There are 4 nested groupings, the coarsest first. Each group lies inside one group of the grouping before and may be the whole of it. The rows also spread widely along 17 directions, which tell nothing about the answers.
In the rows, zero is written as 128.
Known rows, each followed by its group in each grouping:
[101 146 145 114  90 116 119 116 115 158 110 131 135 126 110  98 111 170
 113 149 129 162  88  70 149  76 105 122] -> z374 makud fip z700
[140 133 129 131  94 110 122 132 122 123 100 153 119 154 113 126 138 126
 115 124 111 119 120 119 110 114  97 166] -> z277 muzum Meke z554
[ 96 142 118 121 146 148 122  86 134 163 126 141 149 113 135 128  77 133
 114 172 128 144 138 107 135  57 123  92] -> z374 makud fip z966
[142  99 142 113  82 104  83 112  96 137 161 109 119 116 150 148 123 111
 102 100  78 163 200  70 103 175 122 159] -> z277 vez Nemuk z659
[107 112 137 121 127 122 133 125 136 149 122 160 111 118 152  69 113 173
 118 121  99 149 101  92 136 128 102 135] -> z374 Givaf tud z269
[113 137 158 147 143 118 105 154 143 133 107 121 105 115 117 107 124 132
 170 111 139 178  90 110 157 117 129 158] -> z374 makud seze z611
[100  67  85  79  89 107 160  90 115 124 129 121 147 142  93 146  94 147
 115  90 137 153 166 135 103 155  96  90] -> z277 loz zudeg z44
[ 85 125  89  86 132 137 185 119 159 129 150 118 131 128 114  80  92 174
 156 127 130  82 110 193 118 149  99 126] -> z277 muzum Meke z326
[127 110  95 111 133 110 155 157 142 132  99 132 120 139 104 126  61 132
 173 154 137 163 139 155 129 119 126 109] -> z277 vez Nemuk z236
[145 104 112 109 139 114  76  97 148 149  86 144  78 103 100  93 111  80
 125 139 109 130 151 121 129  51  93 170] -> z374 Givaf tud z536
[ 83 121 128 114 113 115 126  88 106  97 111 115  82 123  72  90 139 158
 104 144 132 171 129  43 179 142 167 138] -> z374 makud laf z409
[ 94 157 121 117 151 101 196 149 147 139 157 140 134 138 173  99 108 117
 141 177 165 165 168 122 120 154 164  82] -> z374 makud seze z954
[135 149 139  83  86 137  71 127 151 175 150 105 155 101 146 108 137 120
 122 125 101 109 130 121  97  99  94 178] -> z277 Basid reveb z785
[137 119 106 105  78 116 180 142 130 108 135  56 127 131 117 119  93 116
 127 143 166  89 122 175 105 122  64 118] -> z277 loz Savik z280
[ 89 135 135 133 129 133 165 117 117 124 148 137 129 131 123 120  94 177
 154 110 130 140 123 133 145 141 131 119] -> z277 vez Nemuk z659
[150 144 121 158 144 149 138 165 176 104 114 110 100 129 195  87 117 126
 129 160 129 147 126 120 126 101  83 143] -> z374 makud seze z611
[128 115 120 104 135 126 151  82 134 133 138 146 158 123 154 110 119  86
  99 141 148 117 131 108  98 167 141  93] -> z277 Basid reveb z785
[107 138 162  92 126 149 128  46 106 114 103 140 102 108  48 122  90 169
 105 132 133 153 129 100 168 114 197 105] -> z277 loz Savik z280
[108 106 112  90 107 124 138 117 119 143 146 113 132 108 115 107  94 130
 126 152 125 131 155 109 123 110 136 126] -> z374 makud seze z954
[100 111 142 166 155 108 139 114 123 129 104 163 126 142 115 105 108 136
 159  99 123 136  47 113 146 169 111 132] -> z374 makud seze z611
[133 108 178 147 156  94 151 135  84 152 151 147  63  70 142  44  74 108
 136 167  84  73 105 106 159 142 155 161] -> z277 Basid reveb z785
[130 106 167 118 129 154 137 117 150 129 126 137 130  96 171 101 123 139
  91 103 131 123  95 126 109 131 117 121] -> z374 Givaf tud z536
[130 175 152 138 149 152 111 119 152 142 140  96 130 114 160 102  91 138
 151 154 129 174 100  96 148 141 140 115] -> z374 Givaf tud z269
[112 106 125 149 162 165 103 159 133 168 104 127 161  99 143 141  34 159
 136 178  68 101  45 138 138 123 120 114] -> z277 muzum Meke z554
[101 138  74  78 100 108 182 181 161 135 162 113 141 150 153  94 120 157
 167 139 150 162 201 155 101 120 101 129] -> z277 loz zudeg z44
[ 77  79 125 151 153  87 118 147 100 167 149 135 105 110 114 150  63 142
 193  77  88 158 164 161 143 129  92 148] -> z277 loz Savik z280
[115 114 127 120 115 110 166 137 132 136 101 158 143 152 128 135  92 139
 111 145 117 126 105 140 104 145 118 101] -> z374 makud laf z409
[151 102 144 129  75 147 144 112  97 109 135  81 123 109 111 138  75 145
 127 111 140 130 128 127 132  79  89 126] -> z277 Basid reveb z785
[ 97 133 125 126 129 146 114 148 151 120  95  74 114 108  97 155 108 118
 110 173 137 107  98 151 142 105 135 137] -> z374 Givaf tud z269
[147 141 131 124 122 170 117  85 155 107 135  68 112 107 143 106  97 136
 115 120 126 105 116 148 126 115  70 136] -> z277 loz Savik z280
[144 107 117 124 105 120 153 182 139 132 130  98 140 136 142 108  70 140
 172 138 113 130  93 149 108 152  94 135] -> z374 makud fip z700
[114 162 111 109 125 119 144 166 186 126 118 123 113 139 147  89 145 142
 166 118 166 166 139 157 125  92  83 151] -> z277 vez Nemuk z659
[122 146 128 114 143 170 130  89 130  99 120 150 141 124 101 121 139 110
 116 158 138  90 120 112 126 130 201 150] -> z277 muzum Meke z554
[ 81 118 149 156 127 123  99 106 114 106 162  67 114 112 132 149 144 124
 130  80 129 166 135  86 148 189 125 151] -> z374 makud fip z700
[122 140 173 146 125 105 145 112 102 130 137 156  75 128 124  68 101 173
 143 115  88 147 107  89 158 157 136 155] -> z374 Givaf tud z269

New rows, each followed by its group in each grouping:
[101 121 112  87 117 139 132 131 140 125  91  89 150 121  65 186  75 123
 120 173 151 128 114 162 129 133 172  90] -> z277 vez Nemuk z659
[ 93 163 118  85 119 103 109 158 147 173 153 101 168 120 106 112 138 101
 198 129 166 143 123 141 117 125 138 159] -> z277 loz Savik z280
[171  82 131  76 115 155 155 116 143 112 105  91 131  68 122  75  92  88
 118 153 208 134 104 119 124  67 138  93] -> z277 Basid reveb z785
[160 114 142 105  96  61 103 149 101 167 103 114 116 107  84 118 107  30
 140 166 139 101 112 122 112 105 125 161] -> z277 Basid reveb z785
[124 123 137 124 108 129 132 147 123 128 135 128 116 117 143  96 117 157
 137 128 118 157 138  93 139 113 125 150] -> z277 Basid reveb z785
[113 146 133 136 121  96 121 128 118 146 109 142 132 143 109 124 121 118
 139 136 131 144  96 106 132 137 119 136] -> z277 muzum Meke z554
[112  92 125 112  97 141  83 148 144 115 100  46  93  80 104 119 133 129
  93 127 122  90  96 138 139  87  64 181] -> z277 loz Savik z280
[162 117 131 125  93 179 123  43 108  95 135  76 152 103 128 122 108 101
  91 130 176 129 115  69 130  87 106 102] -> z277 Basid reveb z785
[133  97 110 112 101  98  96 121 131 150 120 117 159 141 152 170 110 105
 108 104 122 201 158  95  90 169  89  97] -> z277 muzum Meke z554
[102 157 123 154 160 162 124 121 158 135 155 132 159 131 180 137 126 118
 142 128 127 124 135 136 113 127 120 137] -> z374 Givaf tud z536
[160  82 152 104 112 169 104  89 132 114 104 119 121  75 147  85 121 133
  68 118 133 135  94  74 125  96 112 126] -> z277 muzum Meke z554
[158 109 168 120  94 137 100 143 114 148 129  79 141  99 158 193  51 125
  82 149  79 141 140 128 101 160 129  99] -> z277 vez Nemuk z659
[132 132 151 134  91 145 143  87  99 102 141 126  99 121 160  99 124 168
  39 154  84 101 138  65 129 142 117 134] -> z277 muzum Meke z554
[123 106 122 138 135 115 109 110 118 139 133 113 135 117 121 143 104  89
 153  99 134 139 137 131 122 121  96 139] -> z277 loz zudeg z44
[ 86 145 111 172 209 128 131  70 133 120 146 152 118 125 153 110 134  64
 145 147 156 146 152  83 152 149 164 119] -> z374 Givaf tud z536
[118 179 147 118 125 140 151 134 184 126 139 130 137 142 169 132 154 119
 120 110 157 122 146 183  88 120 107 136] -> z374 Givaf tud z536
[108  96 145 125 141 122 117 133 154 131 110 122  72  85 167  83 128 146
  79 113 105 127 127 128 135 111  70 146] -> z277 loz Savik z280
[107  64 132 124 107 138 152 123 115  84  96 103 110 107 147 147 120 149
  23 145 128 139 131  83 129 161 130  85] -> z277 loz Savik z280
[102 135 134 170  81 108 161 123 101  74 107 136 115 181 102 147 177 147
 106  86 146 115 106 113 128 145  82 164] -> z277 loz Savik z280
[155 117 167 106 116 191 121  76 122 112 187  88 116  78 139 123  85 127
 117 107  87  65 166 159 103 134 154 165] -> z374 Givaf tud z536
[ 81 175 119 147 122 180 157 130 161  99 175  82 134 128 194  69 156 181
  95 160 108  59  89 113 132 151  86 164] -> z374 makud laf z409
[130 138 138 112  89 120 126 123 108 129 121 116 110 121 103  93 124 132
 125 154 145 157 127  68 146  85 138 146] -> z374 Givaf tud z269
[104 157 163 128 130 132 111 175 137 139 160 126 126 114 166 134 142 148
 133 125  94 139 154 125 118 168 169 173] -> z277 muzum Meke z554
[ 75 119 118 160 149  85 135 125 106 164 147 127 132 126 142 147  86 105
 138 137 109 111 120 133 133 159  90 117] -> z277 vez Nemuk z659
[153  80 121 109  99 134 119  93 103 141 136 100 144 112  93 141  49 118
 168 100 134 164 138 124 119  99 105 113] -> z374 Givaf tud z536
[142 107 148 120 100 112 187 115 122 121  94 129  98 119 150 131  78 133
  40 157 139 116 141 148 111  88  78  67] -> z277 loz zudeg z44
[119 121 116 124 135 116 120 134 131 111  78 116 105 139  90 121  89 149
 127 167 118 182  92  84 159 180 162 108] -> z277 muzum Meke z554
[174 139 135  99  90  59 160 111 125 133 163 112 126 149 142  72 138  44
 171  99 178 155 154 114  82 177  98 138] -> z374 makud laf z409
[127 122 131  92  84 138  95 131 115 149 123 112 143 112  71 150  96 134
 145 133 100 102 131 146 118  88 139 172] -> z277 Basid reveb z785
[112 107  93  86 134 142 108 102 162 134  75 124 141 112  83 121 108 114
 124 150 162 149 104 124 136  82 126 109] -> z277 Basid reveb z785
[104 126 159 132  90 144 121 159 117 127 117 115 109 119  93 154 106 185
 137 107 108 134 121 148 141  72 118 170] -> z374 Givaf tud z269
[104 124 158  82 115 121 107 128 142 147 102  68 115  73  74 134 116  94
  97 147 147  69  81 177 129 109 130 142] -> z277 loz zudeg z44
[ 72  76  84 106 134 148 153 102 124 117 131  95 159  90  89 109 122 108
 147 125 205 112  98 119 149  81 122 114] -> z277 Basid reveb z785
[142 104 163 173 149 130 143 127 103 109 106  83  97  83 123 133  72  83
 128 148 170 129  86 122 164  95 124 105] -> z277 Basid reveb z785
[112 146 154 163 149 130 110 121 103 136 120 170 124 139 103 127  99 157
 182 106 101 160 110 103 158 123 150 159] -> z277 loz Savik z280
[121 136 162  92  55 121 103 161 119 128 101  53 134 114  46 144 121 154
 142 110 145 121  54 146 139 121 116 166] -> z277 loz zudeg z44
[ 70 167 142 130 123 130 137 139 159 133 105 135 127 149 120 163 122 189
 103 126 107 131 109 167 133 141 115 122] -> z277 Basid reveb z785
[119 107 108 130 108 133 128 108 133 124 125 125 170 148 134 170 119 106
 109 111 119  99 116 144  89 164  94 125] -> z277 Basid reveb z785
[142  32 127  86 136 118 149 138 120 125 102 128 134  80 114  91  82  95
 136 126 157 139  82 110 122 170 164 100] -> z277 vez Nemuk z659
[ 94  96 130  98 107 108 113 118 135 125 126  82 114  93 115 107 152 114
 102 108 158 144 117 100 137 146 111 137] -> z277 Basid reveb z785
[ 97 109 155 112  84 117 123 144 106 116 126  47  98  94  65 137 111 127
 111 140 116  64  83 150 141 145 128 171] -> z374 makud laf z409
[103 125 154 144 163 138 148  46 111 143 115 160 116 103 153 139  67 138
  51 154 125 147 136  99 144 105 127  45] -> z277 muzum Meke z554
[107  70 150 113 122 112 138 188 141 101  95  99 100 110 120 116 113 176
 125  98 117 174  81 124 140 224 146 128] -> z277 loz Savik z280
[111 112 141 159 124 144 149  48  96  88 131 133 108 127 154 127 116 148
  51 127 118 136 135  55 147 162 120  92] -> z277 vez Nemuk z659
[115 177 124 116  97 153  92 109 150 143 142 120 197 153 161 170 164 108
  99 139 144 161 150  81  91 126 135 125] -> z374 Givaf tud z536
[116  76 138 101 101 105 157 149 115 139 106 140 135 108 104 131 115 116
 127 100 168 124 120 156 109  78 103 125] -> z277 loz Savik z280
[121  87 108 125 140 117 149 100 130 119 127 139 122 132 143 141  91 103
 117 122 126 159 181 125 108 142 120  98] -> z374 makud laf z409
[113 147 104 139 135 105 144  76 117 140 131 176 140 167 130  99 116 122
 139 130 117 128 130  99 121 144  98 125] -> z277 loz Savik z280
[152 152 152 166 128 137 119  89 113 131 131 136 116 131 142  93 100 116
 132 138 104 104  85  94 136 117  97 152] -> z374 Givaf tud z536
[105 154 134 120  98 159 125  91 160 116 134  67 140 120 149 126 129 161
  85 113 143 123  94 131 127 132  63 112] -> z277 Basid reveb z785
[111 127 129 133 143 132 103 121 150 146 138  62 146 100 130 132  98  91
 164 117 164 150  86 135 134 136  98 118] -> z374 Givaf tud z536
[151 113 113 136 144 151 204 108 133  78 127 170 145 159 153  95 101 141
 153 116 169 166 127 112 114 167 153  88] -> z277 muzum Meke z554
[117 161 178 118 142  88 102 155 117 184 125 137 138 105  78 137 105  79
 206 120 152 136 101 161 133 107 170 161] -> z277 loz Savik z280
[128  57 141 111 158 140 111  94 116 153  95 116 105  69  83 104  20 135
 140 138 100 132  64 127 158 125 139  99] -> z374 Givaf tud z269
[114 111 137  89 130 124  70 160 136 181 124 149 130  84 107 103 121 124
 174 115 107 145 144 125 127  60 139 192] -> z277 loz Savik z280
[109 151 159 143 142 134 133 138 131 169 132 135 168 132 156 190  57 128
 108 168  85 110 106 161 101 172 154  86] -> z374 Givaf tud z536
[ 90 126 112 131 112 123 135 156 131 115 138  80 114 127 113 136 117 154
 156 111 137 150 147 143 144 118  96 151] -> z277 loz zudeg z44
[103 140 102 162 106 123 169 117  90 110 140 168 132 172 102  82 124 166
 167 135 105  83  91  95 147 131 107 177] -> z277 Basid reveb z785
[119 150 163 167 176 127 170 105 133 106 139 132  90 111 161  91 110 110
 139 128 159 137 121 128 155 145 140 112] -> z277 Basid reveb z785
[120  66 136  97 110 108 156 123 104 147 122 128 115  99 108 113  54 141
 120 133 111 132 127 132 124 120 123 101] -> z374 makud laf z409
[178 124 121 149 149 192 150 101 159  68 121 113 172 141 173 127 117  85
 140 126 180 154 105 106 102 153 146 100] -> z374 makud laf z409
[105 137 130 194 194 107 180 150 113 122 133 148  89 131 151 108  63 122
 173 165 123 134 120 138 162 149 139 113] -> z277 muzum Meke z554
[ 98  40  91  84 131 103 156  90 105 147 108 139 118 101  79 121  44 127
 109 145 104  96 123 145 126 146 121  88] -> z277 vez Nemuk z659
[102 130 136  72 109 118  82 141 136 178 122 113 144  92  69 116 118 123
 163 125 128 115  96 147 126  95 140 174] -> z277 muzum Meke z554
[105 139 151 136 117 145 123  82  91 142 145  86 124 105  63 139  51 138
 150 145  95  57  82 157 151 105 124 148] -> z374 makud laf z409
[ 49 107  96 147 141  96 155 122 123 149 162 165 114 151 138 120  97 197
 171  71  80 155 167 148 140 155  69 140] -> z277 Basid reveb z785
[126  93 122 148 141 129 131 104 100 120 115 123 118 111  96 120  78 100
 143 141 113  73  80 131 141 136 120 145] -> z277 vez Nemuk z659
[122 109  97  83 125  99 122 118 159 139 102 109  84  98 132  87 120  93
  96 162 155 155 174 115 129  76  89 119] -> z277 vez Nemuk z659
[101 118 141 193 187 136 133  63  88 117 134 135 100 113 105 137  63  97
 149 141 108 103 113 115 169 129 146 125] -> z374 makud laf z409
[142 159 173 124 125 141 155 104 129 100 138 136  99 123 118 119 116 133
 136 114 137 130 156 147 130 134 173 142] -> z277 Basid reveb z785
[ 95 124 105 129 147 151 152  89 125 110 143 112 156 128  99 124 105 123
 171 114 169 120 110 137 138 135 135 119] -> z277 loz Savik z280
[115 126 108 126 138 164 118 126 183  99 124  90 138 134 130 165 132 116
 152  84 153 142 144 185 104 131 103 144] -> z374 Givaf tud z536
[ 65 161 105 119 147 154 109  96 166  95 115  97  94 130  97 143 144 168
 120 120 140 179 180 127 165 110 136 138] -> z277 loz zudeg z44
[103 122 124 119 128 102 147  94 116 136 128 153  97 116 132  66 134 125
  95 142 123 106 134  94 138 109 101 140] -> z277 loz zudeg z44
[ 61 116  93 174 136 156 100 120 119 111 114  68 120 110  97 160 109 146
 131 141 137 125 104 109 183  64  79 146] -> z277 Basid reveb z785
[106 151 141 132 156 127 129  83 124 123 125 143 126 124 102 113 132 101
 145 124 155 127 116 115 143 135 158 135] -> z277 loz Savik z280
[108  98 117 100 125 121 123  99 139 113 121 109 103 104 115 108 133 113
 102 122 140 139 149 109 133 143 129 132] -> z277 Basid reveb z785
[105  79 105  64  91 160 148  78 145  73  96  97 105 109  85 124 128 163
  38 140 131  99 135 123 123 154 145 112] -> z277 vez Nemuk z236
[115 128 123 125 158 108 137 136 150 126 126 133 113 126 155  97 126 108
 132 136 130 152 137 116 126 180 138 126] -> z277 loz zudeg z44
[127  99 120 110  85 153 153  75  95 146 183 114 191 120 153 114  76 148
 134 104 133 137 131  89 103 112  89  97] -> z374 makud laf z409
[ 73  93 132 132 128 101 207 167 120 101 135  87 102 111 145 128 100 157
 103 136 172 153 125 139 144 176 128  74] -> z277 muzum Meke z554
[152 113 110  57 101 160 118 131 167 155 141  91 147  86 167  82  86 141
 109 155 122 132 154 132  95  85  92 118] -> z277 loz Savik z280
[108 109 134 120 108 149 124 129 134 117 149  79 117  95 145  97 132 148
 123 110 143 146 123  98 139 115 104 148] -> z374 Givaf tud z269
[114 118 139 173 153 120  94 117 117 132 102 133 122 136 109 186  86 102
 128 128  73 101 100 149 129 176 126 145] -> z277 Basid reveb z785
